There are 9 hidden switches. A switch that is on adds its own fixed numbers to the row, and there is some noise. The rows also spread widely along 10 directions, which tell nothing about the answers.
In the rows, zero is written as 128.
Some rows, each with its switches (1 for on, 0 for off) after it:
[125 125 122 160 106 162  97 125 110  77 130 159 146  90 150 127 133  74
  99 150 220 152 121  88 158  96 131  81  95 181] => 0 0 0 1 0 0 0 0 0
[153 119  79 143 126 117 133 114 122 118 130 128 150 103 122 132 140  93
  91 159 171 139 119 128 149 119 149 135 103 105] => 1 0 0 0 0 1 1 1 0
[113 174 128  79 150 129 191  62 180 118 120 147 163 155 164  77  77 210
 154  82 118  78 119 145 176 119 140 150 127 150] => 1 0 1 1 1 1 1 1 1
[132 166 118 167 123 103 102 117 137  97 127 143 145 110 164 113 143  69
 105 137 184 113 127  98 143 123 103 118 173 143] => 1 0 1 0 1 0 0 0 0
[129 132  78  84 137 110 135  85 131 163  97  77 145  90 122 160  98 131
  98 119  75  95 136  84  78 146 162 116 151 154] => 0 0 0 0 1 0 0 1 1
[114 150 103 123 115 172 149  72 136 121 153  99 131  83 121 165 102 166
  94 178 164 104 180 107  86 169 161 118 152 179] => 1 1 0 1 1 0 0 1 0
[100 184 138 156 122 165 188 118 206  92 122 156 120 176 131 113 131 113
 110 126 196  79 143 105 221  59 131  95 175 226] => 1 0 0 1 1 1 0 0 0
[125 133 119 111 116 166 179  69 137 120 111 113 125 100 104 143  82 170
 113 138 139 109 144 122 137 139 170 128 124 174] => 1 1 1 0 1 0 0 0 1
[134 167  59  83 166 154  97 130 144 117 141 152 193  74 197 135 125  51
  57 125 186 186 138 106 179  79 141 129  72 102] => 1 0 1 0 1 0 1 0 0
[110 203 123  83 160 140 168  83 143 118 125 124 143 125 157 123  69 176
 127 116 144  93 166 150 141 155 146 145 152 130] => 1 1 0 0 1 1 1 0 1
[113 185 111  98 143 170 165 101 188 149 185 135 159 143 164 104  87 178
 112 144 154  96 155 156 157  78 115 116 154 150] => 0 1 0 0 1 0 1 0 0
[138 133 113 137 141  91 136  84 124 172 167  96 159 109 115  98  78 169
 128 140  78  69 143 134  60 107  89 112 183 107] => 1 0 0 0 1 0 0 0 1
[ 94 118 112  96 149 103 126  53 120 113 108 112 176 120 144 131  96 156
 111 116  88  86 116  82  83 136 127 116 119 172] => 1 1 1 0 0 1 0 1 1
[147 121  97 137 110 118 123  69 146 131 140 121 152 116 155 104 135 162
 133 136 136 116 100 124 119 161 131 131 129 135] => 1 0 0 1 0 0 0 1 0
[127 142 117 121 108 146 151  86 135 127 101 124 109  77 116 122  93 145
 137 133 181 120 124 130 164 155 191 124 128 147] => 1 0 0 0 0 1 1 0 0
[133 130 110 134 129 135 159 107 141 131  98 125 132 134 101 119 106  98
 115 118 135 114 105 110 170  79 142  92 126 162] => 1 0 0 0 0 0 0 0 1
[147 143  62  92  99 172 182  31 229 154 159 103 158 126 163 101 117 192
  96 152 166 111 146 124 174 101 185 131 106 160] => 1 1 0 1 1 0 1 1 1
[108 192  90 105 134 110 158  57 207 172 141 103 140  49 121  68  76 141
 128 115 158  82 152 133 150  93 174 118 199 115] => 1 0 1 0 1 1 1 1 0
[102 181 104 138 127 145 140  77 208  94 151 150 161 155 184  85 143 116
 105 129 206 105 127 110 190  76 120 104 145 180] => 1 1 0 1 0 1 0 1 0
[113 126  93 107 153 139 117 107 102 102 135 136 178 101 146 156 112 108
  79 144 129 130 126  91 105 111 123 120  95 153] => 1 1 1 0 1 0 0 1 0
[157 126  60  98 123 109 125 110 138 161 123 118 158  69 140 100 106  95
 107 123 134 139  93 123 143  91 169 120 104  94] => 0 0 0 0 1 0 1 1 0
[144 109 100  89 102 132 142  91 141 155 100 113 135 113 150 129 102 164
 129 122 107 110  84 105 136 139 174 130 108 163] => 0 0 0 0 1 0 1 0 0
[120 157  97 122 106 152 181  51 203 147 138  96 126 135 116 128 124 170
 120 143 145  90 137 134 145 146 159 121 175 175] => 1 1 0 1 0 0 0 1 0
[151 137  69 123  94 135 110  85 170 128 126 128 155  80 188  94 134 101
 104 135 184 151  99 111 167 107 168 121 101 125] => 1 1 0 0 1 0 0 0 0

New rows, each followed by its switches (1 for on, 0 for off):
[114 171 117 134 100 135 149  64 197 124 120 123 127 125 159  90 124 154
 140 125 177  98 120 128 175 131 153 119 170 164] => 1 1 0 0 0 1 0 0 0
[ 98 179 105 102 150 109 132  78 160 137 123 117 153  77 145  95  83 122
 127  89 126  94 131 104 122 123 138 109 173 145] => 1 0 1 1 1 0 0 1 0
[155 163 113 112 110 133 127 108 121 115  98 132 124  66 154 111  90 115
 132 120 186 135 130 127 159 157 175 129 120 121] => 0 0 0 0 1 0 1 0 1
[ 99 123  98  86 174 130  98 120  87 130 113 129 184  82 145 130  65  84
  89 108 105 122 117  62  95  53 120  71  86 157] => 1 0 0 0 1 0 0 0 1
[101 132 116  77 153 156 121 106 130 147 142 139 169 124 167 124  80 161
 125 120 119 116 110 116 128  97 117 104  99 164] => 0 0 0 0 0 0 1 0 0
[118 146 127 130 109 148 120  88 144  86 113 136 148 101 165 129 120 113
 101 131 182 113 142  73 144 126 138 106 125 203] => 0 0 1 1 1 0 0 0 1
[149 142 125 165  92 102 150  95 135 138 126 107 112 112 104 107 117 136
 140 143 150  90 114 155 121 155 128 120 196 127] => 0 1 0 0 0 0 0 0 0
[ 95 146 130 141 144 111 101  91 103  83 141 145 170  86 150 108  91  95
 103 132 164  94 127  76  90 103 103  90 137 178] => 1 1 1 1 1 0 0 1 0
[130 134 105 130 142 141 172 106  96 136 141 115 133  76  62 145  76 131
 103 150 152 117 159 147 119 119 160 122 137 117] => 1 0 0 1 0 1 1 0 0
[143 134  86 155 119 150 124 103 140 103 157 139 161 104 154 124 144 110
  87 161 195 149 141 125 152 110 132 125 110 123] => 1 0 0 1 0 1 0 0 0
[156 149  83 136 102 181 175  73 230 114 151 129 151 193 175 132 180 165
  84 162 172 111 144 108 202 107 134 138 125 197] => 1 0 0 1 1 0 0 1 1
[147  96  76 122  96 108 127  63 152 146 132 118 171  69 144  86 121 142
 116 120 126 132  94 121 130 111 162 131 114 109] => 0 0 1 1 0 1 0 0 0
[126 148 130 149 136 125 134 116 123 116 156 137 158 112 124 106  85 102
 100 143 176  88 152 103 125  67 108  81 150 165] => 0 0 0 1 1 0 1 0 1
[131  97 109 130 122  95  91  82  74 111  99 134 165  39 127  70  69  86
 136  97 149 135  73  84 107 101 152  75  71 122] => 1 0 0 1 0 0 0 1 1
[127 134 124 126 122 122 171  76 139 127 120 123 145 130 123 104  89 178
 134 118 111  79 123 119 127 119 144 122 144 161] => 1 0 0 1 1 1 0 0 1
[112 179  68  60 156 127 125  46 185 135 116 118 189  74 191  80  94 115
 111  70 140 146 124 119 154 114 160 123 104 108] => 1 1 1 1 0 0 0 1 1
[ 99 110 120 159 157 144 124 130  74  61 150 159 173 121 109 158 121  82
  66 172 176 124 137  93 118  74  97  93  93 175] => 1 1 1 0 0 1 0 1 0
[126 184  90  84 120 172 176  50 213 134 116 103 138 136 175 131 115 181
 112 115 146 110 157 126 168 154 173 144 146 169] => 1 1 0 1 1 0 0 0 1
[100 156 145 173 125 143 156  95 191  86 155 174 157 170 145  70 131 120
 121 125 196  89 116 113 206  35  90  92 157 201] => 1 0 1 1 0 1 0 0 0
[147 117  87 105  80 145 207  57 219 109 104 131 143 179 151 125 160 173
 103 136 148  97  92 113 211 112 190 158 107 205] => 0 1 1 1 1 1 1 1 0
[140 149  67 106 132  98 156  51 187 163 143  97 174 102 145  90 106 144
  98 119 105  99 135 130 127  91 144 137 157  99] => 1 1 1 0 1 1 0 0 1
[115 171 118 102 135 152 167  83 162 141 118 129 137  78 126  69  49 144
 141  87 149 107 129 127 167  77 162  92 136 143] => 1 0 0 1 1 0 0 0 1
[157 131  84 124 117 111 132  95 155 126 103 119 155 121 151 124 151  90
 101 113 134 136 102 113 164 124 138 132 126 127] => 0 0 1 0 0 0 0 0 1
[100 184 115 108 135 169 178  77 197 168 164  84 120 140 110 158 101 175
 103 170 148  67 190 136 119 130 133 106 217 189] => 0 1 0 0 0 0 1 0 0
[136 189  98 125 137 108 126 110 146 102 145 153 166 102 184  68 112 113
 123 117 174 131 119 157 161 110 124 140 132  77] => 1 1 0 0 1 1 0 1 0
[115 100 138 155 104 171 176  70 178 115 162 132 150 185 110 129 128 187
 107 164 140  70 134  96 145  77 102  93 145 241] => 0 0 1 1 0 0 0 0 1
[135 173 107 104 130  77 120  67 156 133 123 132 169 105 197  48  86 135
 139  95 150  97 104 131 146 110 137 129 133  95] => 1 1 0 0 1 1 1 0 1
[119 135  99 106 134 150 133 119 133 121 116 127 149 103 148 141 106 107
  96 121 140 125 123  89 137 102 145 101 120 176] => 0 0 0 1 1 0 0 0 0
[110 142 121 136 143 161 155  91 156 107 185 144 168 188 153 138 134 180
  96 184 162  87 151 136 136  99  95 126 127 179] => 1 1 0 0 0 1 1 1 0
[145 170  87  92 149 118 154  72 153 127 138 131 172 130 169  91 106 159
 121 117 147 130 125 174 161 127 140 155 109  75] => 1 1 0 0 0 1 1 1 1
[153 102  80 145  96 140 140  72 135 142 149 110 143  55 101 118 120 134
 106 151 154 142 124 131 122 134 163 127 122 110] => 1 0 1 1 0 0 0 0 0
[117 133  90  92 125 150 105  67 115  91  97 132 164  30 169 116  92 103
  98 111 188 169 128  95 152 131 188 116  60 128] => 1 1 1 0 0 1 0 0 1
[131 189  70  90 159 156 150  88 193 134 180 134 184 136 197 123 132 162
  85 146 155 125 173 149 154 121 123 159 130 109] => 1 0 0 1 1 1 1 1 0
[116 173 108 101 141 133 155  77 164 132 132 126 157 109 150  82  67 125
 116 107 162 100 138 116 157  76 145  98 130 149] => 1 1 0 1 1 0 1 0 1
[124 147 107 120 119 118 111 105 122 115 129 136 158  79 169  95  99 120
 110 131 157 119 119 119 124 108 141 115 127 125] => 0 1 0 0 1 1 0 0 0
[147 135  97 132 101 136 146  52 187 131 153 124 159 113 158  93 117 153
 108 145 173 104 137 109 155 106 147 127 128 158] => 1 0 1 1 1 0 1 0 1
[128 132 122 145  98 111 166  73 172 118 126 116 139 161 132 108 125 161
 117 146 133  54 119 103 135  99 133 108 166 198] => 0 1 0 0 1 1 0 1 1
[161 115  62 118 103 138 134  71 168 138 151 117 170 125 181 116 144 146
  92 149 138 138 110 119 138 115 147 141  99 128] => 1 1 0 1 1 0 0 0 0
[136 123  73  97 108 167 153  76 176 147 126 113 153  84 136 126 120 141
 101 119 140 152 121 123 164 116 171 127 110 143] => 0 0 1 1 0 0 0 0 0
[141 149 101 120 145 134 154 132 113 103 119 140 148 121 132 129 113 111
 109 119 139 133 116 130 147 123 132 134 114 129] => 1 0 0 1 1 0 0 1 0
[147 161  79 143 125 168 168 114 183 146 159 109 131 136 122 161 149 129
  78 176 158 120 173 136 157 113 133 133 172 146] => 1 0 0 0 1 0 0 0 0
[ 99 166 105  77 145 116 180 101 149 145  85 104 135  89  99 124  67 124
 116  86  95  90 122 125 139 105 171 124 172 146] => 0 1 1 0 1 1 0 0 0
[106 139 109 128 118 173 117  83 161 115 142 125 146 118 164 142 127 128
  97 160 181 121 137  91 140 117 136  95 122 196] => 1 1 0 0 0 0 0 0 0
[144 121 107 127 106 109 126  86 129 108  97 131 153 101 147 111 127 124
 118 114 142 124 104 110 147 134 149 131 120 133] => 0 0 1 0 0 1 0 0 1
[106 188 135 133 136 157 157 120 171 102 131 155 130 157 152 115 111  97
 108 136 203  96 132 112 199  74 122  94 152 194] => 1 1 0 0 1 0 1 0 0
[121 126 139 146 129 116 125 121  98  99 132 155 149 127 136 110 110 131
 131 147 162  99 104 122 131 115 115 110 122 153] => 0 0 0 0 0 1 1 1 0
[132 138  61  83 133 143 107  68 131 154 152 111 176  27 159  98  73 125
 105 126 167 167 130 135 120 118 178 117  75  78] => 1 1 0 1 0 0 1 0 0
[141 142 109 136  93  79 106  65 155 142 144 111 147  85 171  84 113 138
 127 144 152  84 116 119  97 152 135 131 179 130] => 0 1 1 0 1 0 1 0 0
[161 157 114 160  97  88 164  73 155 139 130 109 117  99 106  82 105 149
 136 149 168  70 140 145 135 139 157 133 186 110] => 1 0 0 0 1 1 1 1 1
[149 151  98 110 134 118 126  96 109 120 141 123 174  94 164 114  94 143
 111 120 130 129 142 144 100 143 127 140 121  91] => 0 1 0 1 1 0 0 0 1
[ 95 150 137 133 159 154 147 105  97 132 161 115 140 114  93 149  73 156
 115 161 127  90 159 138  77 121  97  95 167 158] => 1 1 0 0 0 0 0 0 0
[126 143 114  94 102 177 120  69 169 129 139 127 147 100 192 120 100 179
 118 150 180 110 145  94 146 129 162 109 107 188] => 0 0 0 0 1 0 1 0 1
[106 158 106  76 144 130 149  57 171 120 120 129 180 156 197 100  97 179
 120  93 108  90 119 105 138 113 131 128 119 167] => 1 1 0 1 1 1 0 0 1
[125 154 106 118 149 152 167 105 180 134 144 134 152 178 141 140 137 143
 102 141 137 110 129 139 177 105 106 137 145 159] => 1 0 1 0 0 0 1 0 0
[128 160  67  87 150 135 111  81 171 146 128 128 174  82 174  89 104  87
 100 110 170 146 119 107 173  71 152  97  91 117] => 1 0 0 0 0 0 1 1 1
[143 117 121 142 120 161 144 118 110  93 128 140 144 152 129 153 135 148
 111 163 151 125 125 120 139 135 117 119 102 175] => 0 0 0 0 0 0 0 1 1
